There are 3 ways to turn a row about zero (a turn may also mirror it). The second row of each pair is the first, turned, with some noise. The first 30 pairs use one turn. New pairs use 3 turns, one after the other, and a turn may come again.
Some pairs, each with its turns in order after it:
[ 0.69  1.77  2.96  1.28 -2.22 -2.70  2.76  3.12  2.65]
[ 1.49  6.06  0.17 -0.28  0.99 -0.53  1.19 -1.17  2.49] -> K798

[-1.37 -1.37  1.86 -2.96 -1.40 -2.67 -2.66  1.07  1.39]
[ 2.38 -0.62  1.27  0.83  4.03 -0.04  2.83 -0.37  1.45] -> K29

[-2.82 -0.37 -0.02  3.21  1.68  1.74  2.73 -1.89 -2.94]
[ 1.57  5.35  0.07 -0.28  0.64  3.19 -1.74  0.58 -0.74] -> K205

[-1.31  0.13 -1.83 -0.22  2.56  3.19 -0.92  1.31  2.37]
[-1.52  2.92  1.79 -1.84  0.15 -2.18  2.15 -1.30  0.64] -> K205

[-1.16  2.79  2.05 -1.72 -0.84 -0.70 -2.41 -0.91  2.99]
[ 3.43 -0.02  0.71 -0.09  1.44  2.60  0.15 -0.02  3.35] -> K29

[-0.43  0.30 -3.08  1.15  3.15 -2.88 -0.68 -0.21  1.14]
[ 0.65 -0.19 -0.31  5.12 -0.85 -0.32  0.00 -0.44 -1.07] -> K798

[-1.14 -0.43  1.78 -2.99  1.24 -2.23 -0.91 -2.89 -0.42]
[ 2.72 -0.30 -1.23 -2.23  1.78 -0.34  2.31 -2.58  0.57] -> K29

[ 1.64 -0.38  0.70 -2.17 -2.19  1.34 -0.75 -1.95 -1.61]
[-1.74 -2.06  1.29 -2.68  0.20 -0.49  1.16  1.87  1.11] -> K798

[-0.61 -1.35 -1.28 -3.38  0.23  1.07 -1.55 -0.40  1.01]
[ 1.10 -0.58  1.59 -0.91 -2.38 -1.90  2.31 -1.52  0.42] -> K205

[-0.70 -2.70 -0.57 -1.22 -2.69  3.38  0.78  2.49 -1.23]
[-0.45 -2.42 -2.45 -3.37  2.81 -0.08  0.90 -2.09  1.02] -> K798

[ 0.79  3.15  1.58 -1.52 -0.71 -1.00  3.17  2.82  1.80]
[ 3.04  1.45 -1.80  3.40 -1.79 -0.01  0.67  2.32  1.12] -> K29

[-1.03  1.65 -1.45 -2.83  2.79 -3.21 -2.20  0.99 -0.50]
[ 1.66 -1.79  2.20  0.68  1.21  0.07  2.38  0.99  4.50] -> K205

[-1.64 -1.68 -0.35 -1.54  0.13 -0.66  0.59  2.14  3.27]
[ 0.51 -0.06  1.22  1.66  0.73 -3.47  1.68 -1.85 -0.35] -> K205

[-0.64  0.05  2.77 -1.69  0.36 -2.48 -2.07  2.29  0.72]
[ 2.33 -1.14  0.08 -0.01  2.48 -0.22  2.83  2.41  0.54] -> K29

[ 1.78  1.98  1.00  0.36  0.92  0.18 -2.56  0.22  1.38]
[ 1.04 -2.91  0.72 -0.69 -0.69  1.06 -0.99  1.79  1.80] -> K29

[ 0.17  0.75 -0.31 -0.10 -0.27  1.69 -0.81  0.37  2.33]
[-0.36  0.75 -1.30 -0.17  1.70  1.42 -1.59  1.30  0.10] -> K798

[ 1.40  2.75 -2.56  3.23 -1.75 -2.13  0.45 -2.75 -2.59]
[-1.63  1.46 -2.56 -1.28 -0.18 -2.85 -4.12 -0.70  2.52] -> K29

[-2.21  1.23  2.31 -0.66 -1.40  1.95 -0.80  1.03 -0.84]
[-1.45  0.36  0.74 -2.97  0.46  0.95 -2.19 -1.93  0.56] -> K798

[-2.55  1.32  1.07  1.65  2.92 -1.50  0.43 -0.30 -2.09]
[ 0.72  0.80  0.37  0.91 -4.08  0.06 -1.23 -1.87 -1.79] -> K798

[-1.14  1.92 -1.31  2.05 -0.48  3.14 -0.30  2.70  0.63]
[-0.76  1.58  1.62  0.53 -0.97  2.22 -2.56  2.84 -0.08] -> K29

[-2.31 -0.32  0.19 -1.49 -1.34 -2.93 -0.54 -0.91 -1.28]
[-0.89 -1.08  2.88  0.62 -1.54  0.87  1.23 -2.10  1.47] -> K798

[-0.33 -1.76 -0.01  0.26 -2.15  1.51  1.52 -1.92  2.14]
[ 0.22  1.24 -0.30  0.04 -1.77 -2.43 -1.94 -0.22 -2.58] -> K205

[-1.45 -1.78 -0.95  3.27 -3.08  0.39 -0.35 -1.27  1.53]
[ 0.23  1.86 -3.16 -0.04 -0.67 -2.06 -3.09 -1.28  0.06] -> K205

[-0.02  0.90  3.20 -3.15 -2.18  0.04  1.38  3.29 -2.16]
[ 0.41 -3.94  2.37  1.04  1.68  2.26 -0.13 -2.82 -2.74] -> K205

[ 2.64 -2.56  0.42 -1.83 -1.65  2.59 -1.95 -2.56 -2.07]
[ 0.59 -1.71 -1.61 -2.47 -4.72  1.60  0.86 -0.92 -1.83] -> K205

[ 0.42 -2.66  3.16 -2.12  2.29  2.41 -1.07 -2.05  0.11]
[ 0.17 -2.59  1.59 -2.71 -1.31  1.16  3.97 -1.94 -0.64] -> K29

[-2.62  1.25 -0.51  2.57 -2.19  1.09 -0.21 -2.50 -0.22]
[-0.69  0.60  0.35 -1.40 -0.97  4.31  0.83 -0.43 -1.59] -> K798

[-1.62 -2.87  0.24 -2.37 -3.08 -0.93  2.92  0.17  1.49]
[ 0.01  2.59  0.36  3.72  1.23  0.01  2.67 -2.75 -0.01] -> K29

[-2.42 -0.42  1.20  1.88  3.36 -0.51  1.02 -0.81  0.61]
[ 1.98  0.80 -0.87  1.14 -3.31  0.92 -1.77 -1.04 -0.57] -> K798

[ 1.07 -3.20  3.00 -3.29  0.98  0.66  1.98  0.47 -3.21]
[ 2.48 -0.84  0.57  0.72 -0.71  3.23  3.04 -0.57 -4.12] -> K205

New pairs, each followed by its turns in order:
[-3.33 -0.07 -2.95 -2.24  1.86 -0.07  1.62  1.26 -0.92]
[-0.71 -0.62 -3.32 -2.39  2.27  1.74 -2.17 -0.24  1.35] -> K29 K205 K798

[ 1.99 -0.20 -0.95  0.96  0.74 -3.39 -3.30 -3.34  0.27]
[-0.16  0.13  1.84  4.11  3.12 -0.54 -1.76 -3.11 -0.35] -> K798 K29 K205

[-1.07 -2.72  0.82  1.88 -1.46 -0.66 -1.18 -1.19 -0.95]
[ 1.24 -1.77 -1.08 -0.10 -1.56 -0.22  1.66  1.69  1.99] -> K29 K205 K29

[ 1.86  2.42  2.63 -0.22 -2.72 -0.56  0.65  1.63  1.10]
[-0.80  2.19  1.58  0.41  1.17  3.14 -1.43 -0.72 -1.61] -> K798 K798 K798

[-2.94  2.72 -2.09  0.01  1.15 -1.59  2.98 -2.43  0.08]
[ 3.38 -1.53 -0.98 -3.20 -0.57 -0.93 -0.74  2.71  1.79] -> K205 K798 K29

[-2.28 -0.35 -1.88  2.19 -1.08  1.85 -1.97 -2.83 -1.34]
[-0.81 -0.26 -0.51 -1.54  0.08 -2.68 -1.55  3.86  2.10] -> K29 K29 K798

[-1.50 -2.98  1.87 -2.01  1.61  1.46 -0.57 -1.37 -3.22]
[ 1.00 -0.62  2.79  3.54  1.26 -1.49  1.26 -2.44  1.09] -> K205 K798 K205

[-0.77  1.43 -1.59 -1.17 -2.81 -1.39 -2.56  1.56 -3.29]
[-4.25 -0.66 -2.25  0.82 -1.56  0.49  1.33  2.14  2.41] -> K798 K29 K798

[ 0.05  1.72  0.65  1.91  2.38  1.56 -1.11 -0.11 -0.34]
[ 1.61 -1.01  0.63 -0.81  1.85  0.15 -0.36  1.20 -2.57] -> K205 K205 K205

[ 2.13  1.39 -1.05 -2.25  1.08  0.48 -0.82 -2.11 -1.81]
[ 1.41 -1.88 -0.82 -0.17  2.47 -0.90  2.94 -0.32  0.33] -> K29 K205 K798

[ 2.32  1.79 -0.60 -1.01  0.71  0.57  1.57 -2.84 -2.65]
[ 0.98  1.65  1.77 -1.03 -1.82 -1.71 -0.86  3.48 -1.06] -> K798 K798 K205

[-0.23  2.04 -0.17 -1.87 -2.45 -2.66 -0.76  2.24 -1.84]
[ 2.41  1.35 -1.00  1.57  0.29 -3.31 -2.52 -1.53 -0.32] -> K205 K205 K29

[ 0.12 -2.05  2.49 -1.38 -1.87 -2.38 -1.65 -2.46  0.80]
[-1.76 -3.13  1.00 -0.09  0.67 -1.75  2.28  0.98  1.38] -> K798 K798 K205

[-2.23  0.75 -0.42  1.70 -1.10 -1.52 -1.35 -2.14 -1.55]
[ 1.47 -0.55 -1.21  2.15 -0.52  0.78  3.40  0.21  0.98] -> K29 K205 K29

[ 1.79 -0.88  0.17  2.06  0.84 -2.26  0.15  1.25 -1.08]
[-0.98  1.01  2.08 -2.01  1.59 -0.50 -1.27  0.89 -0.32] -> K205 K29 K29

[-1.77  1.99 -2.17 -2.87  2.85 -0.12  1.50 -0.75 -0.77]
[ 0.30 -1.61 -2.06 -2.00  2.91  2.34  0.29 -1.36  1.41] -> K29 K205 K798

[-0.68 -0.71 -1.87  2.16  1.96 -3.21  0.11 -1.77  0.55]
[ 1.95 -0.09  0.61  0.63  1.72 -2.42 -3.12 -1.63  1.51] -> K798 K29 K205

[-3.15  1.91 -0.01 -1.38  3.10 -0.10 -2.96 -1.43  3.09]
[-2.47 -0.60 -2.89  0.49 -0.13 -2.02  3.88  1.32 -2.67] -> K205 K205 K29

[ 1.09  3.26  3.23  1.99  3.16  2.49 -0.04  1.24 -2.63]
[ 2.65  5.37  1.14 -1.58 -1.54 -1.80  0.12  0.51 -2.66] -> K29 K29 K798

[ 1.52  1.01  0.26  0.37 -0.45 -1.15  1.49  0.39  0.68]
[-0.63 -0.73  0.48  1.03  0.60  0.13 -1.74  1.29  0.57] -> K798 K29 K29

[-0.09  3.01 -3.08  2.74 -3.28  2.58  2.30  1.86 -1.89]
[-0.22  0.04  5.39 -4.46 -0.70  1.30  0.63 -0.07 -0.35] -> K205 K798 K29

[ 1.52  2.96 -0.80  0.24  3.11 -0.40  3.30 -2.82  0.67]
[ 2.01  2.13 -1.35 -3.47 -0.50 -2.43 -0.90  1.46  2.36] -> K798 K205 K205

[ 1.94 -3.37 -1.44 -1.14  1.38 -1.17  0.08  0.59  2.44]
[-2.67  0.07 -1.48  2.70  0.78  2.20  0.83  2.46  0.99] -> K798 K798 K205

[ 0.46 -2.60  2.63 -1.83 -1.03 -2.89  2.51 -2.28 -1.34]
[ 2.29 -1.08  0.90  4.43  0.17  3.04  1.80  1.45  0.18] -> K205 K798 K205

[-1.14 -2.77  1.74 -0.49 -3.08  2.76  0.97  2.25 -1.76]
[ 0.48 -2.71  1.41 -4.19 -0.89 -0.03  1.03  2.75 -1.67] -> K29 K205 K29

[-0.07  1.23  2.73 -0.14  0.83  1.41  2.49 -1.89  0.11]
[-1.19 -2.21 -0.74 -0.65 -1.05  0.98  0.65  2.41  2.31] -> K798 K29 K29

[ 2.93 -0.31  3.00 -0.49 -1.29  1.29  1.05 -1.17  0.28]
[-0.92 -0.51 -0.26 -2.06  2.50 -2.65 -0.76  1.26  0.18] -> K29 K205 K29

[-2.67  3.15  0.25 -1.97  2.85  1.05  3.19 -0.68  2.11]
[ 0.47 -2.52  0.14 -2.21 -1.99 -0.34  2.60  0.50 -5.17] -> K205 K205 K29

[ 2.45 -3.01 -0.54  1.69  2.78 -1.65 -0.83 -3.01 -0.27]
[ 0.72 -1.37  1.47  4.04 -0.03  0.76  1.31  3.66 -0.29] -> K798 K798 K205

[ 0.26  1.10 -1.70 -2.40  2.59 -1.78 -1.00  3.16  0.26]
[-1.97 -0.84 -1.76 -1.32  0.15  3.68 -1.75  0.43 -2.51] -> K798 K798 K205

[-1.16 -1.32 -0.96 -3.01 -2.69  0.33 -2.79  2.68 -0.52]
[ 0.75 -2.00 -0.56  0.86 -2.56  4.23  0.47  2.66  1.42] -> K205 K29 K798

[ 1.06 -2.34 -1.00 -2.59  0.08  3.38 -2.12  3.16  2.20]
[-0.01  3.38 -3.34  2.60 -0.67 -0.62  2.38  0.97  3.17] -> K798 K205 K798

